The same things were measured in two ways. Each way mixes the same 10 hidden numbers, adds some noise and spreads widely along 5 directions of its own, which tell nothing about the thing.
In the rows, zero is written as 128.
Some things both ways: the first way, then the second way.
[188 137 116 151  96 134 174 134  84 106 101 122 108 142 154 126  96 165]
[150 152 150 101  96  97 172 132  95 108 120 115  74 139 144  78 108 128
 126 103 164 156 146 119 149 110]

[135 140 117 104 147 125 144 120  98 143 100 144 109  86 177 167  89 126]
[119 127  59 146  79 116 128 117 172 135 146 101 134 144 155 139 135 172
 149 139 140 154 188 114 182 122]

[150 130 129 174 169 140  75 133 102 114 154 134 155 205 132 107 100 114]
[147 142  99 152 105 132  70 197  83 120 128  99 133 170 112 184 167 143
 121 126 117 183 153  74 112 134]

[148 125  90 109 116 117 143 120 111  97  55 168 113 164 110 121  59 165]
[ 81 152 182 131 181 111  81 142 118 157 131 119 155 112  88 175 164  71
 120 187  62  99 114 152  88 115]

[105  67  88 200 166  69 177 112 124  70 124 184 204 131 153 184 135 131]
[169 110  64 128 147 163 139 128 132  78 124 132 108 145 145 106 128 126
  88 106 135 188 152  93 130 116]

[155 139 104 146 137 150 143 142  83  96 104 117  82 159 139 101  49 116]
[125 168 149 147 134 117 140  91 123 125 130 120 154 108  94 108 137 111
 158 132 147 134 102 130 120 126]

[147 123 126 166 151 125 129 122  93 107 131 148 139 148 136 149 107 143]
[126 185 171 156 130 126 127 127 137 112 113 105 137 112 114 139 159  71
 102 145 130 103 140 128 112 107]

[166 120 137 115 159 158 123 151  94 107 109 144  86 127 136  86  85 144]
[137 145 126 100 169 134 172  70 142 138 134 138 115 127 121 108 107  77
 125 106 161 116 119 130 122 128]

[125 105 110 218 133 113 136 107 100  48 139 145 190 145 122 133 129 159]
[162 167 164 141 186 131 161 125  83  98 153  98 130  69  96  94 126  89
 132  67 151 160 113 121  97  88]

[191 106 156 160  76  90 133 107 157  47  90 158 151 166 144 164 101 162]
[171 167 154 146 120  72 137 162  96 111 149  94  91 108 117 140 147 123
 129 141 120  80 136 112 115 120]

[150 122 128 160 126 114  98 100 174 117 152 119 170 144 116 133  82 121]
[114 125 133 137 133 144 110 130 125 164 155 125 164  94  90 156 151 113
 150 132 117 128 104 155  98 135]

[149  44  77  95 192  83 197 139  88  29  75 180 149 174 113 102  88 166]
[192 140 108 138 123 121 164 126 145 108 160 143  95 100 113 112 127 113
 130 127 148  54  94 124 111 153]

[168 123 153 111 140 130 144 124 137 123 123 146 113 119 138 136 124 134]
[139 128 120 109 110 134 154 136 141 125 120 138  94 136 137 104 117 113
 109 127 141 114 128 132 142 133]

[114 160 127 162 171 125 100 139 101 103 126 166 142 116 129 102 145 174]
[ 94 155 149 115 212 142 132 114 166 134 136  91 146  76 131 134 119  72
 127  96 114 109 147 157 120  96]

[153 136 159 137 115 147  83  90 161 131 124 138 136 149 126 119 133 127]
[165 155 159 119 110 156 121 196 120 100 119 139 107  87 108 121 160  91
  97  91 140  81  88 167  88 143]

[157 113 123 124 157 114 126 137 106 128  99 197 129 161 146 102 120 161]
[135 139 148 107 116 160 132 170 144 124 111  83 101 128 128 130  78 109
 121  87 147 129 129 138  76 149]

[146  74 114 152 121 121 134  98 148  99 131 143 188 134 120 136  96 132]
[189  95  51 113 139  89 134  91  77 136 175 172  99 160 119 151 167 146
 120 140 135 111 124 102 125 143]

[127 122 116 155 173 103 125 119 115  97 109 169 112 176 125 127  83 119]
[154 151 163 147 137 195 145 127 171 111 119 118 135  64 109 114 125  72
 121 107 136  76  90 152  89 133]

[149  65 122 144 190  98 137 121 140 106 179 139 224 148 129 180 123 114]
[121 167 146 152  99 164 113 191 144 126 119 130 142 135 101 144 141  88
 103 128 137 128 108 117 120 144]

[126 133 140 133 143 111 182 124 110  90 153 165 127 104  97 184 107 127]
[ 94 171 173 171 139 118 101  93 127 147 116  84 179 110 106 141 145 117
 178 166 107 101 110 129 133 106]

[160 101 143 132 145 105 123 145 137  99 121 184 145 123 128 121  89 159]
[151 128 102  94 119 163 122 115 142 144 115 109 118 149 141 163 121 110
 141  83 152 131 145 129 104 150]

[183 115 185 110 165 110 156 155 165  79 172 138 143 119 119 135 165 132]
[104 152 149 107 129 134 150 147 163 129 114 130 110 124 130  94 101  98
 136 132 134  84 100 141 153 140]

[124 112 115 142 175 124 149 118 123 100 157 139 156 148 119 104 147 112]
[142 105  98 107 172 153 166 109 141 117 137 164 110 112 128  69 103 111
 107 103 148  97  84 147 137 126]

[144 120 112  89 158 138 162 138  90  87 147 141 159 107  91  89 135 173]
[ 95 155 140  90 144 129 100 145 127 131 103 144 136 139 140 138 180  87
  97 110 125  98 136 164 151 111]

Other things, the second way, with their names:
J_62: [129 114 148 154 140 118 187 107 129 143 170 139 112  89  85  80  80 108
 137 172 124 119  82 125 116 129]
J_434: [128 123 151  82 111 158 138 187 114 165 131 145  89 118 113 136 122  87
 119  93 134 120 103 149 111 151]
J_996: [153 146 135 120 108 180 146 122 141 118 106 121 119 123 125 110 114  98
 131  95 158 147 115 121 108 139]
J_823: [165 119 132 104  96 155 132 151 110 133 114 123  99 134 116 116 104 131
 160 101 152 117  82 125 101 164]
J_607: [125 140 103 106 148  97 112 123 121 144 139 118 135 154 119 160 140 130
 151 125 135  97 123 130 125 143]
J_483: [161 103  59 128 113 107 174 109 119 167 183 105  90 159 139 145  82 153
 132 112 171 128 156  89 128 145]
J_248: [150 158 134 179 120 134 152 137 128 115 139  88 122 121 117 110 101 116
 135 134 145 142 131  80 130 118]
J_104: [115 126 109 134 159 147 145 112 117 118 126 112 138 130 118  87  90 128
 137 115 133 211 129 100 138 104]
J_127: [134 159 116 122  77 115 101 121 113 144 115 116 136 169 112 177 172 130
 158 146 138 169 149 102 127 142]
J_143: [142 108 160 154 163 138 170 116  77 165 173 122 107  80 107 112 108  86
  95 115 135  85  99 138  99 103]
J_988: [150 105  93 157 120 137 132 125  89 150 148 114 135 147 107 130 101 159
 145 124 152 128  99  97 112 142]
J_469: [ 81 135 136 155 147 114 108 150 135 143 140 106 154 116 118 139 141 119
 100 158 105 106 135 156 124 109]
J_587: [124 141  95 139 141 105 113 122 112  93 107 119 126 186 136 129 147 126
  82 163 119 192 173  87 141 103]
J_387: [123 140 134 141 184 108 152  76 131 150 169 119 141  83 105 139 137  91
 145 145 109 106 127 131 133 102]
J_97: [152 157 136 134  77 141 133 144 141 141 143 110 131 106  95 155 134 122
 155 116 154 137 119 135  82 158]
J_764: [103 176 161 140 101 128  95 186 133 145 122  89 146 116 128 163 164 111
 141 117 117 110 147 136 144 116]
J_513: [ 82 150 169 125 144 163  94 154 140 142 106 121 160  99 122 139 162  80
  90 118 117  88 115 187 113 113]
J_363: [137 108 120 111 172 132 137  83 120 140 130 136 105 131 147 135 138  86
  97 138 114  89 137 131 123 110]
J_982: [108 123 112 136 119 137 141 149 125 118 133 126 133 123 119  93 118 138
 111 120 134 191 139 131 138 109]
J_605: [ 96 166 160 130 124 101 101 163 100 111 106 111 128 148 127 140 172 104
  81 153 106 176 172 125 128  91]
J_643: [133 155 161 115 144 143 105 154 122  88  87 142 136 111 123  92 159 103
  83 115 137  67  86 178  98 125]
J_698: [123 152 147 113 123 153 112 153 136 107  95 109 123 124 131 120 142 107
 140 123 109 168 135 122 138 113]
J_663: [103  92  69 102 200 102 152  53 118 164 153 129 127 158 154 125 102 124
 111 116 145 118 154 130 147 104]
J_17: [126 115  95  94 115 143  87 133 138 118 106 146 123 143 151 151 185 128
 110 150  86 152 156 143 142 119]
J_180: [153 184 176 142 116 112 122 147  98 106 132  95 141  84  72 129 152 124
 176 125 138 152 101 133  69 136]
J_230: [112 133 115 127 121 112 112 162  96 121 111 102 124 178 125 109 105 157
 135 132 132 202 140  95 142 122]
J_935: [155 112  86  96 170 137 146  81 144 127 126 162  93 152 130 124 119  92
 136 144 110 130 122  87 151 134]
J_601: [149 111 107 121 165 146 174 128 123  95 142 140  99 109 133  61  92 111
  86 106 142 151 115 127 129 105]
J_206: [143 143 146 140 137 122 167 101 134 145 144 119 109 109 118 120 105  97
 123 135 147  52 101 135 111 134]
J_723: [116 117  92 124 164 121  94 151 123 121 130 141 135 160 103 137 130 130
 136 166  92 147 105 107 124 145]
J_738: [157 119  86  98 137 132 147 127 146 108 128 147  92 152 136 103 111 125
 112 114 154  97 109 128 127 151]
J_477: [ 90 152 104 152 146  94 147 127 185 141 157  91 142 121 130 123  96 141
 166 155 124 116 145 109 177 127]
J_536: [122 165 166 104 148 175 111 137 158 106  69 105 128 142 133 128 120  69
 110 109 130 131 130 125 101 133]
J_319: [159 117 106 167  76 165 143 157 140  99 135  99 121  97 125 100 106 160
 119 118 145 166 130 129 102 128]
J_346: [132 156  80 145  96  78 109 123 112 144 163 117 143 158 113 189 190 146
 149 147 131 173 180  97 149 130]
J_842: [121 110 116 132 107 153  89 167  87 153 120 116 137 159 123 155 147 134
 127 121 123 164 128 108 128 124]
J_240: [109 105  67 130 218  95 167  40 112 141 149 120 137 183 130  96  68 126
 128 134 156 150 132  83 152 109]
J_576: [161 159 157 162 104 105 137 135 129 127 165 129 123  68  97 150 184 101
 129 160 117  62 115 146 104 127]
J_498: [106 168 138 177  62 135 112 175 147 113 120 107 150 119 123 133 171 134
 108 157 124 160 160 133 153 113]
J_543: [120 176 144 164 156  90 171  99 145 136 154  84 144 116 108  98  77 122
 172 127 164  97 113 109 145 124]
J_831: [160  97  85 116 147 109 162 122 140 108 165 135  94 101 132  96 107 144
 117 135 122 112 124 142 117 131]
J_414: [116 125 116 110 142 127  89 119 166 133 123 141 146 118 125 154 163 121
 133 159  99  48 102 179 104 149]
J_644: [129 156 134 118 121  88 109 105 124 118 126 130 134 130 102 158 182 119
 140 182  96 179 154 126 105 125]
J_623: [145 149 115 125 123 118 115  98 118 110 124 143 139 114 122 132 193 118
 124 136 125 115 125 146 131 110]
J_736: [106 131 101 158 129  89 134  98 116 139 139 141 127 165 142 137 169 110
  69 184 126 111 168 116 177  92]
J_875: [115 158 139 135 193 100 159  58 110 128 144 136 155 106 112  83 136  97
 140 126 147 103  98 137 162  89]
J_41: [191 142 136 103 141 143 157 119 158  89 141 143  95  57 121 110 151  95
 120  97 135  46  96 176  82 144]
J_981: [121 103  45 159 167 102 134  97 136 120 159 109 145 154 139 113 109 170
 135 154 118 171 157  85 171 108]
J_292: [118 166 150 128 122 122 106 127 126 125  91 108 119 157 138 154 159  90
 115 152 115 146 162 107 136 113]
J_388: [ 82 158 159 121 167 135 120 118 126 123  87 120 152 145 127  90 121  96
 124 136 125 137 110 130 149 103]
J_579: [113 105  96 121 121 122 118 191  94 123 135 143 108 158 115 113 129 143
 101 144 106 215 142  99 143 116]
J_532: [139 134 117 134 139  66 151 114 100 128 156 101 102 132 143 113 122 147
 132 134 142  87 146 125 145 103]
J_499: [123 126  95 181 107  83 121 113 115 159 170 108 141 140 107 169 147 153
 146 195 112 122 152  99 141 124]
J_389: [113 165 181 147 114 137 157 120 126 144 113  96 139 120  99  92  80 110
 168 125 165 130  86 127 114 136]
J_790: [119 146 130 141 151 177 125 100 188 125 129 117 164  70 131 136 156  86
  96 110 134  68 126 194  98 121]
J_926: [127 170 147 130 133 130 115 127 122 105  98 110 148 145 107 129 138 105
 113 125 145 140 123 124  94 130]
J_943: [169 159 157 123 141 144 167 123 103 119 144  96 110  85 106 115 116  93
 131  64 172 143 126 127  83 114]
J_693: [139 118  63  98 117 105 104 158 122 119 142 124 113 146 155 143 159 168
 141 117 114 149 161 119 170 123]
J_584: [ 56 157 222 164 127 164 113 132 143 153  85 100 172 100  83 103  94  86
 146 189  94 150  82 147  99 120]
J_420: [139 117 113 108 140 120 156 101 144 129 132 153  95 125 147 108 138  98
  87 147 127  74 130 146 145 119]
J_182: [111 176 156 132 148 149 112 146 161  90  91 140 143 129 120 114 161  70
  77 149 116 108 117 143 121 121]
J_975: [144  75  76 146 141 153 144 104  89 130 145 161 115 149 131 112 139 124
  64 142 140 139 122 123 130 110]
J_597: [120 134  73 151 105 106 148  91 179 152 169 134 135 123 140 155 151 133
 132 165 131 106 169 130 171 127]
J_830: [159 163 160 180 133 136 201  67 131 123 149  78 132  84  91  81  60 112
 164 117 184 123  95 108  80 125]
J_205: [ 90 164 152 129 109 123 102 116 151 159 126 121 166 105  97 160 169 110
 162 152 117 119 123 164 122 134]
J_408: [156 125 110 152 105 148 142 103 121 140 144 101 131 117 106 131 109 144
 181 132 137 179 123  88 118 137]
J_685: [123  99  78 154 200 113 164  64 121 124 157 120 129 140 138  84  84 137
 117 143 129 129 131  98 164  92]
J_930: [153 113  97 167 142 133 165 114 116 119 161 104 123 115 108  83  68 155
 160 132 142 141  97  93 128 128]
J_6: [148  91  87 121 167 124 141  89  98 144 166 138 118 118 114 133 133 126
 137 141 110 156 127 112 122 115]
J_767: [166 104  49 110 117 107 148 109 135 119 145 153  85 162 150 117 131 151
 136 146 127 117 139  97 172 137]
J_359: [112 153 180 113 176 126 136 101 100 148 101  91 120 151 123 134  93  72
 115 125 137 129 130 113  92 113]
J_568: [ 93 142 136 169 127 162 102 188 133 139 120  90 144 145 114 159 123 102
  94 139 102 189 160  91 123 113]
J_809: [110 185 169 143 105  76 136 123 148 119 106 107 119 134 126 125 147 104
 125 188 116 107 150 126 149 117]
J_929: [ 93 161 163 120 148 137 107 119 116 118  85 135 154 140 128 113 162  84
  71 121 152  78 105 178 115 107]
J_755: [111 107  94 140 162  76  80  89  63 177 158 115 155 157 120 189 175 146
 139 165 101 104 144 124 126 107]
J_772: [141 136 104  94 133 123 127 146 113 117 119 135 105 155 125 115 129 131
 151 116 133 164 124 105 149 133]
J_545: [152 131 141 133 100 143 164 160 118 120 126 104  89 120 122  86  80 132
 147 103 148 156 116 107 121 131]
J_817: [ 89 164 169 158 171 116 114 136 101 137 127 103 165 126  89 125 128  92
 112 140 127 139 116 124 112 103]
J_433: [112 141 133  85 165 128 113 139 119 146 122 115 119 137 128 158 136  94
 134 104 115 162 156 128 118 121]
J_451: [161 111  87 116 109  94 131 103  95 146 146 141 103 168 139 150 153 142
 126 136 150  79 132 120 142 137]
J_680: [114 121  87 144 155 126 106 131 148 138 158 141 158 113 111 151 162 131
 141 154  95 114 124 135 148 125]
J_369: [ 93 119 126  99 171 126 114 128 114 142 120 112 136 134 131 112 111 125
 136 115 122 135 118 145 131 113]
J_148: [134 123  79  89 156 145 152 132 161 127 120 144  93 178 159 119  92  94
  91 103 155  96 132 111 151 144]
J_760: [119 122 116 133 140 114 108 121 103 157 148 120 140 124 121 156 160 131
 135 136 117 118 132 138 130 114]
J_403: [196 119  64  98 151  84 149  76 103 106 165 150  91 122 154 123 176 139
 139 115 131  83 143 120 168 107]
J_153: [ 94 185 164 147 139 127 121 106 166 125 106 107 161 125 105 135 141  81
 135 164 120 119 127 127 127 123]
J_953: [102  87  90 126 121 120 122  71 110 190 150 169 132 157 137 160 175 115
 111 187  98 129 148 127 174 108]
J_684: [108 133 113 140  98  82 126 110 117 125 109 118 114 193 139 121 121 149
 106 192 130 155 161 103 144 118]
J_335: [ 97  98  93  88 159 134 126  92 109 173 125 140 126 175 134 125 103 124
 155 129 124 169 128 107 165 123]
J_565: [ 88 139 128 152 170 146 124 101 147 140 123 138 168 127 115 125 143  84
  82 146 130  95 111 148 128 111]
J_120: [ 79 148 146 114 149 128 118 114 132 143  99 109 150 158 109 123 102 112
 144 148 129 178 123 126 114 130]
J_293: [ 94 118 141 157 198 179 140 151 115 131 134 110 157 111  99  83  72  96
 115 113 118 191  96 107 121  98]
J_940: [107 128  92 130 127 177 127 125 176 118 116 119 140 136 132 122 112 118
 132 126 120 213 152 107 149 126]
J_218: [120 140 131 119  96  99  82 142  98 117 102 132 129 150 115 143 182 148
 150 187  84 155 129 124 132 129]
J_395: [ 84 125 123 119 128 168 108 123 150 144 100 129 154 135 125 123 131 115
 128 134 119 171 124 149 133 125]
J_986: [123 153 124 170 112 120 127 101 127 132 124  77 150 142 119 131 115 144
 162 147 140 175 154  88 135 115]
J_867: [192 115  55 127  91 110 128 152 106 111 169 143 101 125 128 142 173 165
 137 114 140 138 144 109 145 135]
J_361: [136 111 130 104  95 159 104 156 105 168 113 113 111 157 115 152 104 132
 169 117 133 110  92 123  98 169]
J_527: [119 116  84 134 110 116  92 178  89  96 116 131 140 162 130 110 157 173
  83 132 129 179 142 133 139 111]
J_479: [ 99 152 147 125 115 147 106 173 131 141 126 113 137 110 128 150 165  98
 100 109 123 130 147 154 136 111]
J_497: [108 118  95 127 145 170 111 130 134 108 108 143 139 132 150 115 163 110
  79 115 112 165 147 139 156  88]
J_56: [115 156 119 146 170 106 103 125 129  94 132 138 153 117 118 129 187 106
  86 162  94 122 138 140 135  92]
J_44: [116 117 107 112 112 128 115 127 112 131 107 139 126 174 123 118 130 134
 112 140 137 152 122 134 121 136]
J_884: [107 141 109 154 136 102 109 158 112 107 131 128 135 149 140 120 167 123
  72 145 123 128 156 122 159  92]
J_54: [108 128  88 127 126 110 128 123 152 117 130 128 123 143 144 108 138 145
 144 167  97 172 154 108 189 108]
J_455: [116 132 157 154 143 166 143 129 139 116 124 108 143  85 113  92 111 109
 124 130 116 145 108 140 121 106]
J_882: [136 118 107 139 124 119 121 155  86 119 125 100 119 172 121 109  98 162
 132 128 136 177 124  92 122 129]
J_740: [130 125 146 112 107 165 141 139 136 163 126 105 110 103 139 117 102 121
 169  95 135 120 116 139 140 128]
J_183: [128 127 103  94 153 120 135 118 110 116 109 152 108 178 132  97 108 120
 111 121 152 117 101 119 144 135]

Some of these things the first way, each followed by its name:
[170 116 148 176 122 107 118 119 170  57 130 125 131 170 114 111  83 128] | J_6
[162 126 152 128  82 111 123  90 149  82 117 131 150 143 171 160 109 104] | J_884
[145 145 119 177 130 158 131 126 119 147  80 131  90  96 139 143 105 166] | J_644
[167 106 183 114 122 113 100 134 175 119 132 174 160 108 180 160 126 110] | J_148
[154 139 124 153 120 125 180 129 134 102 115 133 107 128 104 149 118 147] | J_218
[155 119 131 167 170 125 139 137 119 102 132 139 100 152 124 142  74 115] | J_408
[155  95 145  97 164 114 136 114 148 118 131 132 148  69 150 173 110 133] | J_597
[149  96 129  88 106 124 136  91 128 116 100 169 122 162 146 150  49  81] | J_988
[142 120 105 147  94 113 144  93 132  91 120 125 163 173 164 116 115 101] | J_527
[145 105 149 133 129 103 155 124 157  80 102 163 131 115 152 172 125 121] | J_182
[169 127  94 116 190 140 162 131  79 107 176  96 123 181  71  78  66 137] | J_953
[133 128 121 159 159 113 146 154 100 117 112 194 122 133 139 145 114 148] | J_536
[158 105 139 124 154 113 203 137 104 108 124 160 134  81 129 190 149 168] | J_809
[178 119 164  76 130 141 125 114 124 115  98 164  77 146 129 115  84 129] | J_206
[174 120 113 134 155 155  98 144  91 101 109 102 123 143 150  93  57 146] | J_346
[164 113 149 137 128 115 165 134 133  96 144 149 148 127 143 151 140 127] | J_230
[153 123  82  91 141 129 150 137  81 144  88 181 108 183 113 108  35 138] | J_361
[120 150 114 119 167 165 116 104  81 180 167 141 138 137 100 132 109 112] | J_842
[145 103 159 166 236 122 149 141 118  68 211 138 145 190 104  93 175  98] | J_930
[192 161 155 186 103 134 104 129 128  94 131 107 114 179 150 106 115 142] | J_605
[144 122 164  50 123 147 168 107 129  79  92 178  71 114 106  91 148 128] | J_643
[188 111 139 104 151 131 190 139  93 113 121 148  88 153 142 117 118 128] | J_684
[133 191 166 129 117 175  90 114 131 171 145 140  98 108 133 110 147 116] | J_369
[143 100  99 100 172 146 166 148  57  94  89 171  95 143 131  89  94 143] | J_926
[143  89 120 138 177  97 195 140  87  71 135 172 136 122 128 167 107 136] | J_986
[139  84  73 156 130  93 165  77 110  94 142 140 178 198 129 130  70  96] | J_975
[131 195 166 158 187 176  64 143 122 172 129 118  54 121 173 127 111  85] | J_940
[157 111 132 128 103  84 136  93 164  90 123 147 173 152 147 148 113 126] | J_469
[108 144 124 156 172 134 100 110 139 129 153 127 161 123 124 145 130 108] | J_680
[127 209 161 151 156 179  26  96 128 186 130 126  60 148 152  70 105  90] | J_790
[142  78 118 165 126  84 151 127 157  83 162 168 236 114 125 157 137 155] | J_607
[179 128 157 143 137 136 135 154  92  99 132 182 103 171 116  96 104 159] | J_359
[190 123 139 121 146 139  97 128 146 128 156 119 159 166 101  92 105 157] | J_434
[171 100 135 117 140 116 158 108 108  88 158 121 156 147 135 142 107 120] | J_736
[139 146 124 129 128 145 116 100 113 132 142 135 138 135 109 116 103 132] | J_760
[166 118 124 144 143 130 143 125 131 127 158 131 144 158 132 102 122 117] | J_44
[135 103 114 149 195 120 159 138  94 112 145 165 132 135 114 131 110 140] | J_996
[149 130 122  78 154 114 180 132  97 101 117 168 110 114  90 138  91 164] | J_740
[149 111 113 153 135 119 138 120 102  81 144 138 163 176 130 121 101 122] | J_817
[150 168 153 139 155 141 146 144 126 107 132 114  88 104 144 148 134 121] | J_54
[144 175 131 172 149 136  83 133 152 134 141 134 109 187 125  58 122 121] | J_414
[172  88 151 103 167 125 166 104 151 106 132 132 111 140 112 141 126 116] | J_62
[153 107 213  91 172 142 131 111 142 114 142 173 101  84 136 200 152  99] | J_248
[166 113 163 154 118 116 106  82 178 104 129 127 150 130 115 169 115 137] | J_576
[140 119  96 183 172 110 141 170 100  85 107 154 124 172 134 132  69 137] | J_935
[165  91 120 175 199 118 162 140  73  78 153 149 116 199 130  89  97 122] | J_830
[177 147 155 161 174 150  77 120 123 134 176  98 121 193 131 103 104 104] | J_499
[140 135 124  79 136 130 141 105 115 111 126 153 124 129 102 104 110 141] | J_513
[153 113 135  57 147 164 151 112  84 137 123 162 106 111 102 108 105 142] | J_451
[148 153 156 127 146 128 129 121 134  70 136 128  98 150 125 104 109 107] | J_497
[124  82  93 122 131  85 200 102 106  98 102 203 167 107 105 178 103 171] | J_363
[185 138 151 174  91 105 127 139 135  92 101 149 114 153 161 170  62 140] | J_292
[140 133 147 162 132 124 127 115 152 142 139 141 144 103 155 184 135 113] | J_767
[144 152 130 117 169 148 174 162  68  88 145 141  89 145 112  98 122 124] | J_388
